All groups share one centre, and each spreads out both ways along 12 directions, with some noise.
Known rows, each followed by its group:
[-26.9   2.6  -7.7 -22.2  32.4  -5.6  -3.7 -21.9   4.7  29.1 -11.1  15.4
  -4.4  31.9 -17.0 -25.4 -28.3 -25.9] | q_104
[-20.3   2.3  -0.8 -10.6  33.6 -46.9  22.0   0.0  14.4   5.6  -4.0  46.5
  30.9  18.6 -16.3 -19.6   0.1 -25.6] | q_931
[ 46.3  -3.7 -21.7  14.8 -27.7 -14.4  26.3  16.0  20.0  41.9  54.3  12.7
  -2.0  -1.5  14.1 -36.4 -10.8  14.5] | q_931
[-12.7   1.6  -9.9  -2.9  -9.6 -15.7  -1.2 -15.0  -7.2  17.5  -1.2  -3.5
  14.9  12.7  -7.9  34.2 -21.1  48.0] | q_940
[ 13.4  -2.8   7.8 -12.4  -4.3  -5.2   6.3 -12.2  -5.7  -4.8  -6.6  15.4
 -25.2  -6.1   1.5  -6.2  -6.0  10.7] | q_104
[-20.0 -18.7 -13.8 -17.2 -19.2  11.2  19.1 -21.8  12.2  39.0  -9.7  19.8
 -19.3   9.1  15.1 -44.8  30.7 -45.2] | q_940
[ 39.6  16.1   1.1 -43.5   9.4   8.3  22.5 -56.2 -31.8 -13.1 -31.4  10.8
 -32.9  63.6 -39.3 -61.8 -26.8 -37.8] | q_14
[-21.6  24.9  -6.3  28.0  -3.2  -5.0  -1.1 -50.9  -9.3 -29.2  -1.1  -0.5
   3.6   2.4 -30.3  36.2  19.1  10.1] | q_14
[-15.3  -4.7  -7.0  28.9   2.5  -8.9 -10.7  -9.7   5.7  -0.3  21.9   0.7
  12.9   9.2 -12.8  22.5  14.7  -8.4] | q_940
[-18.4  12.2   6.5  13.3 -12.0   0.4  -2.3  -5.5  21.6 -10.9  20.9   5.2
   0.5 -28.0   4.4  22.1  -3.1 -14.8] | q_14
[-72.0  12.6   7.6   5.2  15.2  -1.7  46.3 -17.0   7.2 -13.4 -59.6  19.2
  -6.5 -31.0  -1.7  -4.9   9.5 -14.4] | q_14
[ 26.0   9.1  -6.3  -9.8  23.1   8.8 -23.6  16.2 -19.6   1.8 -24.7  -2.5
  30.2  -2.5  -2.7 -33.2  11.3  13.8] | q_940
[-31.0   2.9 -11.6 -36.9  -3.3 -12.8 -49.5 -14.8  -9.4 -14.7  24.6  16.9
  48.9 -17.4  34.6  23.1  27.1  17.6] | q_104
[ -6.5 -22.3   9.2 -12.3  -8.1  -8.9  -2.6 -32.7  -0.4  -0.8  -5.2 -31.4
   1.8  32.6  18.3   0.2   0.0 -33.5] | q_931
[-12.9  -3.8  -1.7   7.9  -0.6 -19.9  -3.6 -14.6  -7.3   3.8  -0.2   3.7
   5.1   6.6 -22.3  42.2 -17.7  34.7] | q_940
[ 22.3  -5.5  -2.1  17.8   4.4 -26.8 -19.5  16.1 -51.4 -24.0   8.2  28.0
 -10.0   3.2 -25.6  -8.0  -3.0   9.2] | q_104
[ -6.7   1.9   1.9  -2.2 -12.0   3.6  21.9  -9.5 -11.4 -10.6 -11.8  -5.3
   1.9  20.9  -7.1  13.6 -15.0  12.8] | q_14
[ 29.6 -20.6  -6.7  30.6   2.9  20.2 -40.1 -25.8 -30.2 -20.8  -6.6 -43.6
  11.5  13.2 -34.9   3.8  25.9 -38.3] | q_931
[-24.9 -16.3 -39.8 -19.1  19.3   4.6  -1.5 -19.3 -30.8  17.6 -42.5 -57.0
  40.2 -15.9 -29.8  -6.2 -33.1 -10.3] | q_931
[ -3.4  -6.0  -0.1  11.8  -4.4  17.6   3.8  -1.6  -3.9   4.0  -6.8 -22.3
  21.7  29.0   0.2  17.4   1.7  18.5] | q_931
[ -7.4   0.3 -20.4 -17.1  10.3 -25.3   7.3 -16.4  14.3  32.6 -14.5  30.0
  25.2  -6.7   3.0 -43.1  39.7 -15.6] | q_940
[ -5.6  23.4 -11.5  -9.7  -5.4  11.3   2.4 -11.0   2.7  14.2  14.2  17.0
  -3.8  15.5 -13.8  -1.1 -16.7  16.4] | q_931
[-12.5 -17.3  19.6 -30.1 -10.7  -5.1 -21.1  -8.9 -66.8 -43.9 -40.7   0.9
   4.0 -33.8  66.6 -38.7  -8.3  -2.0] | q_104
[ 11.8  -3.5  15.2  11.1   1.8  44.2 -23.1  12.1 -17.0 -23.4  10.4   9.3
  -9.4  23.8  -7.3  27.5  -3.4  31.1] | q_940
[ -8.0  10.5  -4.1  12.5   7.2  -9.4 -10.8 -50.8  27.1  31.9  -7.0  -2.9
  -2.6   4.0  -6.4  -8.9  24.6 -16.9] | q_14
[ 41.4  -3.5  12.3   8.5 -21.6 -22.6  18.9 -11.8  23.9 -14.5   8.4  -3.5
 -10.1  -3.1 -30.8  21.7  13.0 -17.4] | q_104
[ -7.9  -6.3  -0.9 -17.3 -14.1 -19.7   4.0 -26.0  13.3  24.4   3.3   6.4
 -11.7 -18.6  14.3 -24.4 -13.9 -39.6] | q_14
[ -5.6 -11.4 -10.7 -20.8 -15.7  -2.4  26.0  -3.7  -4.5  29.8 -31.1  13.0
 -23.3  -7.9 -32.6  15.6 -12.4  27.5] | q_940
[ 10.6   3.8   5.5  12.3  24.8  -3.5 -17.9  18.3   9.6   3.2   2.8   2.8
  12.1  -0.8 -21.8  11.7  -9.3   7.3] | q_14
[-11.2  13.7   1.4 -37.8  32.7   5.1   0.8 -18.2  25.4  33.4  -3.3   8.9
  -2.0  41.1  -8.1 -22.2 -44.2  -9.4] | q_104
[  2.8  -8.3  -3.8  21.5 -15.1 -20.0 -17.3 -22.9 -25.3 -19.0  -5.3 -23.6
  23.9 -20.0  -7.8  16.3   2.9 -11.9] | q_104
[  7.6   6.2  11.0  -9.6 -10.8  -2.7  -6.2  -0.8   4.7 -26.0  24.3  11.8
  26.4  16.8  19.5   0.1   7.1 -18.5] | q_931
[ 12.9  -5.2   5.3   6.5 -16.6  27.1 -16.0 -25.0  -5.0  -5.2 -13.7 -24.6
   4.6  12.0  18.4  -3.5  34.5  -8.6] | q_14
[ -9.2  37.7  -6.0 -46.4  -8.2  18.8 -21.3 -60.1 -15.9 -20.9 -18.7 -22.4
  24.9  18.8 -19.6  23.7 -18.9  11.3] | q_931
[ 10.3   2.1  -2.3  -8.5   8.6 -18.2 -18.7  -5.1 -14.2  -2.0  -3.9  20.1
  -5.0 -20.5 -16.9 -13.9  -4.4  -9.7] | q_931
[-19.7 -11.1   6.6   4.9 -35.0  -6.5  -0.7 -10.2  -2.4  -6.0   5.3 -19.0
  17.2 -27.4  41.5  27.3   0.1  11.3] | q_14
[-34.2  21.9  28.9 -13.3  27.3  21.9  20.4  17.1  -1.0  -9.0 -36.2  38.9
   6.7  44.6   2.9  -9.9 -26.8  17.3] | q_931
[  8.0 -21.4 -16.3   9.4   0.8  24.8 -36.4  -6.2 -25.0  14.0 -20.2 -10.1
   9.8  -1.6  -4.3  -5.6  61.7  12.8] | q_104
[ 30.9   2.1  -7.5   7.3  -6.0  -1.2  -7.4   3.8  -3.4  -5.4   0.2  21.9
   0.5 -29.7 -38.1  15.8  24.2  24.0] | q_940
[ -4.7  23.0   5.5 -43.7 -23.5   0.9  27.1  -7.4  10.8 -19.2  20.0  35.1
  -8.7   6.6  15.3 -13.8  -6.1 -16.5] | q_104
[  3.9 -18.2   0.0   6.0  20.3 -31.8  -7.9 -17.3 -23.4  11.4 -31.7  -2.1
 -24.2 -17.0 -31.8 -12.6 -30.9 -12.6] | q_940
[ -4.7 -18.2 -17.2  15.4 -11.3   3.9  32.3  44.7  10.0  20.0  -6.2  16.2
 -10.4 -31.6 -38.6  13.3   8.9  -2.5] | q_14
[-20.1  21.8 -27.6 -37.9 -29.3  -9.8  24.0  -5.7  40.0  27.4  19.6  46.6
  11.1 -48.3   1.0 -23.6  32.3 -39.0] | q_14
[  2.9  -6.1  28.5  -8.8 -24.9 -23.5  52.6 -28.1   4.2 -13.6 -54.0 -26.4
   2.3 -14.7  22.0   3.3 -21.5   5.7] | q_104
[ -7.2 -21.4   5.1  53.7 -20.3 -14.9  15.0   2.3  -0.9 -14.2  10.2 -15.5
 -10.4   5.5 -28.9  57.7   8.5   3.6] | q_104
[-27.2 -39.5  16.0  43.9  16.5 -28.4  24.9  -0.4  17.7  -3.7 -10.9  51.0
 -40.9 -34.2 -32.9  23.9  14.0 -20.0] | q_940
[ 35.9  -3.2 -15.6   5.3   0.5   9.4  -9.6   3.7 -14.0   6.9 -19.7  -1.9
 -19.6 -19.2 -57.3  -4.1  13.1  -2.6] | q_940
[ 12.6   9.8 -10.1  -0.7  -0.3  26.8   3.3 -14.7   4.8  25.7  -3.2   2.4
 -25.9   2.7 -23.8 -21.8  -9.6  -2.3] | q_104
[ -4.7  21.6  -8.9   6.0  24.7 -33.5 -21.9  25.0  -6.5 -38.1  12.9 -12.1
  50.8 -19.5 -41.6  47.7 -19.1   5.1] | q_940
[  4.9  15.5   8.5  -9.7 -13.5 -15.6  -4.4 -33.6  17.0  -2.0   6.1 -10.4
  30.0   8.8  19.7  13.8   3.3  12.3] | q_14
[ -2.3   3.3  -6.4  30.8  25.5  -7.2 -11.9  25.6  -7.1 -22.6   3.2 -23.7
   6.7 -29.9 -26.4 -15.5 -19.2 -62.7] | q_940
[  4.8  13.7  21.7  -5.0  -7.4   6.1 -17.7   2.2  -8.0 -34.7  -4.2  15.5
  19.4   0.2   4.8  24.6   7.7  16.8] | q_931
[ 22.4 -23.2   2.4 -10.8  17.4  -3.9 -32.0 -27.8  14.0  16.2  -6.3   8.1
 -40.0 -19.3 -15.4  -2.3  28.4 -13.9] | q_104
[  9.7  -6.1   1.3   3.1  13.2  -3.2 -15.2   9.6  11.0   1.4  -3.7   5.3
   2.6 -16.3 -17.5  -5.7  15.8 -26.5] | q_14
[ 42.5  34.3   8.3 -26.0 -28.9 -10.4 -20.6  -4.7   1.0 -23.4  24.8  23.4
  43.6  -1.4  24.7   9.3  20.3  46.8] | q_931
[-13.2  -7.4  25.4 -42.7 -18.6   2.2  38.0 -21.0   5.8 -29.5 -29.1 -24.6
  -0.5   3.2  31.4 -16.0 -33.7 -59.3] | q_931

New rows. What belongs after each?
[-19.3 -17.3   1.9  -7.0  32.9  -2.8 -19.3 -11.6  34.2  30.3  -0.3  -6.1
  -3.8   2.9 -19.9  20.6 -17.4 -18.8] | q_104
[ 14.4  23.5 -20.2   5.2 -27.1  -8.6  -6.5 -23.0  10.0  10.6  34.9  -2.2
  32.2  -0.5   2.4  14.0  18.1  22.6] | q_940
[-15.8  35.1 -17.8  29.9 -13.7  22.5  -5.1  11.4   8.7  35.1  58.6  23.6
 -37.9 -41.7 -10.3  10.8 -82.3  41.2] | q_14
[ 26.1  -8.6   2.3 -23.6  12.8   6.5 -34.4 -31.9 -32.5   8.5 -37.5  -9.7
   0.3  -1.2  14.6 -45.8  11.6   2.9] | q_104
[  0.9  -2.7  18.1 -15.5 -10.3 -24.8  31.4   3.9 -12.2 -16.1 -29.2  12.1
  -2.8 -14.4  18.4  -0.1 -19.3  24.6] | q_104
[ -0.4 -13.1   3.3  40.8 -20.3  50.6  -0.6  40.9  15.9   5.8  50.3  13.5
   4.2  56.7  21.1  14.9  44.0   6.7] | q_931
[  1.8 -29.3  14.5  11.8   0.9 -17.3  27.9  -7.9   4.0  14.0 -38.1 -32.4
  12.4  32.4  13.0   3.0  -1.5  11.7] | q_931
[-12.9 -22.3   5.5  -9.7   8.3 -29.9  -7.1 -18.0  -1.6  -7.1  -7.7  30.9
  -0.7  -2.7 -27.9  25.7  22.5 -17.3] | q_940
[ 21.2  37.9  14.4   6.4  -0.5  59.0 -21.3  25.5 -21.6 -31.0   5.3  30.3
   7.8  12.5  -7.1  -5.8 -14.2  36.6] | q_931
[ -0.5   8.9 -14.4 -18.9  -7.7   1.6   5.8   8.1  15.5  25.7 -20.4   9.2
  40.8  -6.6   6.7  -5.0  35.9  28.9] | q_14
[ 11.5   3.8  -2.0   4.4   2.8  19.9 -19.6 -31.3 -11.1 -16.3 -27.5 -14.1
  13.6  16.8 -45.3  12.7  36.8 -22.4] | q_931
[ -2.1  -9.8  -0.8  -5.7  -4.2  -4.5   8.9   9.1   4.3  10.8  -6.3  13.1
 -13.8 -12.4  -2.8  -9.2   9.3 -11.5] | q_931
[ 10.3   2.0  10.1  -2.1  20.0   8.0   2.2  17.4  -6.2 -11.3 -25.8   0.6
  20.5   7.1  -6.1  -6.1   7.1  14.3] | q_940
[-40.1  -0.7  10.3   1.0  11.3  14.6  44.5   5.3  -1.0  -1.6 -52.8   4.9
  -7.2   2.1  -2.0  -5.9  -4.4   2.4] | q_14
[ -5.7   5.7  -3.3 -11.9  -1.0   8.9 -46.0 -17.3 -17.5 -20.0  16.0   2.2
  19.0  13.5  -3.6  18.9  14.0 -10.7] | q_931
[ 17.3  -8.9   1.7  25.5  -2.2  40.2  17.9 -17.9  19.1  34.5 -15.0  12.5
  -6.7  41.4  14.4 -43.2  58.0   7.8] | q_940
[ 16.1 -20.3   9.0  21.8 -16.9 -28.3  23.7 -25.0  -7.7 -10.6 -46.0 -30.0
   8.6 -20.0 -21.6  -0.6  17.8 -36.9] | q_104
[-27.1   1.2  22.5  -1.5  29.7  -4.3  51.4  20.2  21.6   2.3 -32.1  54.0
   5.1  -1.2   5.4 -12.4  -8.9  27.4] | q_940
[-16.9  14.2 -14.2 -36.1  -1.5 -27.9  43.0 -48.1   1.2   0.4 -25.0 -42.5
  43.8   6.6 -11.7   4.9 -64.4  -4.1] | q_931
[-29.4   3.9  -4.4   3.6  -2.2  -5.4  32.9  -2.9  11.9   1.6 -13.6  16.1
 -10.0 -19.6 -19.8   5.8   2.0 -16.2] | q_14
[-24.0   7.0 -12.7 -11.9   6.0  -8.8   8.0 -16.1   2.8  28.6 -13.0  14.5
 -22.7  -0.6 -23.5   5.9 -19.6  11.0] | q_931
[-14.8   7.3  -8.6 -38.1  -8.6   0.8  29.9 -51.8  15.6  35.3 -11.6  12.9
 -18.7  68.2 -23.4   2.4 -14.3   2.0] | q_940
[-15.7 -46.2  40.9  -5.7  46.3 -29.3  30.0   4.1  16.3  36.9 -74.6 -16.0
 -22.7  37.5  17.6  30.0 -31.3  78.0] | q_104
[  3.6   9.4   2.3   2.4 -18.4  32.0 -27.3   0.5 -10.5  -0.1  -4.6  10.0
 -36.7 -15.7 -10.8  23.0  19.2  28.4] | q_931
[  3.7 -18.4  27.0  -3.2  17.8   6.3   7.4  -9.4 -12.3  14.9 -47.1 -21.3
 -25.8  14.2  21.4  -5.5 -43.0  39.0] | q_104
[ -2.4  -2.2 -28.5  13.2 -26.0  19.5 -33.0  -0.5 -66.5 -30.4  15.1  26.2
  -1.5   0.3  -1.0 -27.8  54.2 -17.9] | q_104
[-21.8 -15.0  15.1   4.0 -29.3   2.9  12.4  -3.7  -3.2 -32.4  18.6   0.9
 -38.0  -5.4 -28.1  67.8 -32.4 -23.7] | q_940
[  4.1   3.2  -6.8 -19.3 -35.0   1.6  19.7  -0.6  10.3  -2.3  10.8  -7.2
   2.5 -31.9   9.3  10.3  -3.9  -2.2] | q_931
[-40.1  -5.1 -22.8  -8.3  17.0 -51.2  33.8 -23.1  17.6  45.2 -25.2  16.2
   1.3  -5.8 -17.9 -30.4  -8.8 -36.5] | q_940
[ 19.4 -31.2  11.3  -5.3 -19.3  19.1  23.3  35.8   0.1   4.3 -11.2 -14.3
 -12.5   7.7   2.8  -5.9 -11.2 -22.2] | q_14
[ -9.0   1.0 -17.2  10.8 -11.5 -22.0  15.5  -4.8  16.3  10.3 -10.9  -6.6
  37.6 -23.5 -27.4  28.1  18.7  10.9] | q_104
[ 11.0  -2.5  16.9 -21.8   2.8 -18.5 -13.6 -11.0 -10.3 -20.1  18.3  18.1
  -7.5  36.0  16.3  11.2  -7.9  16.6] | q_104
[ 13.6 -18.0  -3.0  20.3   8.0 -17.5   6.6 -15.6   1.2  28.9 -35.3 -10.1
  -7.4  12.7 -30.0   5.8  25.7  17.1] | q_931
[-20.1   0.1  14.1 -12.8 -11.3  15.5  17.7   5.1 -24.0 -22.7  14.5 -14.2
  11.8  58.3  21.1  31.8 -67.4  29.6] | q_14
[-53.1  -4.1 -10.0  37.2 -43.9  57.5  26.0  14.9   4.5  16.3  -1.8  -3.3
 -25.0 -41.2  22.6  14.5  14.0  11.4] | q_14
[-47.6  12.9  11.8 -26.7 -24.3  26.2  -8.6 -22.3  20.7 -24.7  28.3  21.9
 -27.3  26.7   4.2  37.8  21.3 -53.5] | q_931
[ -5.0   4.7  -8.3  10.6   8.2  -1.8  34.3  19.6  18.5   9.1  12.6  30.3
  25.2  27.6 -14.3 -17.8   3.4 -17.1] | q_931
[ 29.6  15.5  16.4 -20.1 -27.1 -59.4  38.7   7.8 -18.7 -48.1  -7.9  28.6
  19.2 -23.6   3.5   0.5 -19.7  13.6] | q_104
[-28.9 -17.4  20.1 -13.7   7.5  -1.0  14.0  10.9  -0.9  -7.2 -21.2   9.9
  14.5   0.2  49.7 -32.2  -4.3 -30.7] | q_940
[-20.1   9.1  -9.7  -0.6  -1.5 -15.5   5.7   3.7 -16.0  -8.7   2.6  17.1
  11.2 -12.7 -11.3   0.1 -23.3  -9.2] | q_104
[-28.6 -16.4  -0.5 -21.7 -15.6  -6.2 -14.7  -6.2 -14.5   0.1 -22.3  -1.0
 -56.0 -73.0 -10.4  24.3 -13.6 -17.8] | q_931
[ 19.7   5.7 -10.7 -29.1   4.0  26.1   6.2  11.6  29.4   7.4  17.3  21.9
   2.9  39.5 -34.5 -31.6  32.9 -79.8] | q_104
[-35.4  -0.7  -7.9 -41.2 -10.4 -15.0  27.5 -22.2 -15.2  -7.2 -20.0   5.1
  42.5  45.3  15.9   9.0   6.6  14.1] | q_14
[ 20.4 -38.3  16.7  49.0   4.4 -47.0  -6.4  -2.3  39.9  16.2   7.2 -33.5
   3.9  -1.9 -29.6  53.7   9.7 -24.9] | q_14
[ 38.1  19.8 -28.3 -21.2 -17.5 -11.1  -8.4 -17.0  -8.6 -20.4  28.5  -3.9
  44.6 -32.9 -21.2 -19.0  -4.7 -25.0] | q_931
[ 27.4 -20.9  13.6  -1.7 -19.2  20.3  -7.5   4.7 -38.9 -20.8 -18.3  13.5
 -44.9 -15.7  21.3 -19.0  31.3  17.5] | q_104
[-19.4  33.5 -13.4 -50.2  -7.5  -2.9   7.7 -21.1  -0.7 -14.5   5.2  10.3
  24.8 -14.3  -7.0   0.5 -28.4 -11.7] | q_931
[-10.7 -34.4  -3.5  -3.5  -9.5 -41.3   7.9   3.1 -19.9   7.6  -1.5  -8.9
  17.0   5.5  -5.8  29.8 -29.5  11.7] | q_14
[-11.9  -2.6  -7.7 -27.9  47.7 -10.2 -17.7 -24.0  21.7  49.4 -28.4   0.0
   8.0   9.5 -18.2 -19.3 -24.7  -4.3] | q_104
[-25.2 -23.2  10.8   3.1  16.3 -38.5  -2.2   8.9  14.6 -18.7  -5.2  31.7
  45.6 -29.0  22.5   2.8  54.3 -27.7] | q_940
[-12.0   4.3   9.7 -25.4  31.0 -15.2  -4.2  -6.0 -21.6  -2.9 -25.9   5.3
  -0.8   7.8  -0.9 -24.2 -56.8  -9.3] | q_940
[ 28.3 -10.4  21.3   9.7  -7.4 -17.7   2.1   1.9  21.1 -21.5   8.2 -12.7
   1.0  -8.2 -19.1  23.2   4.9 -35.8] | q_14
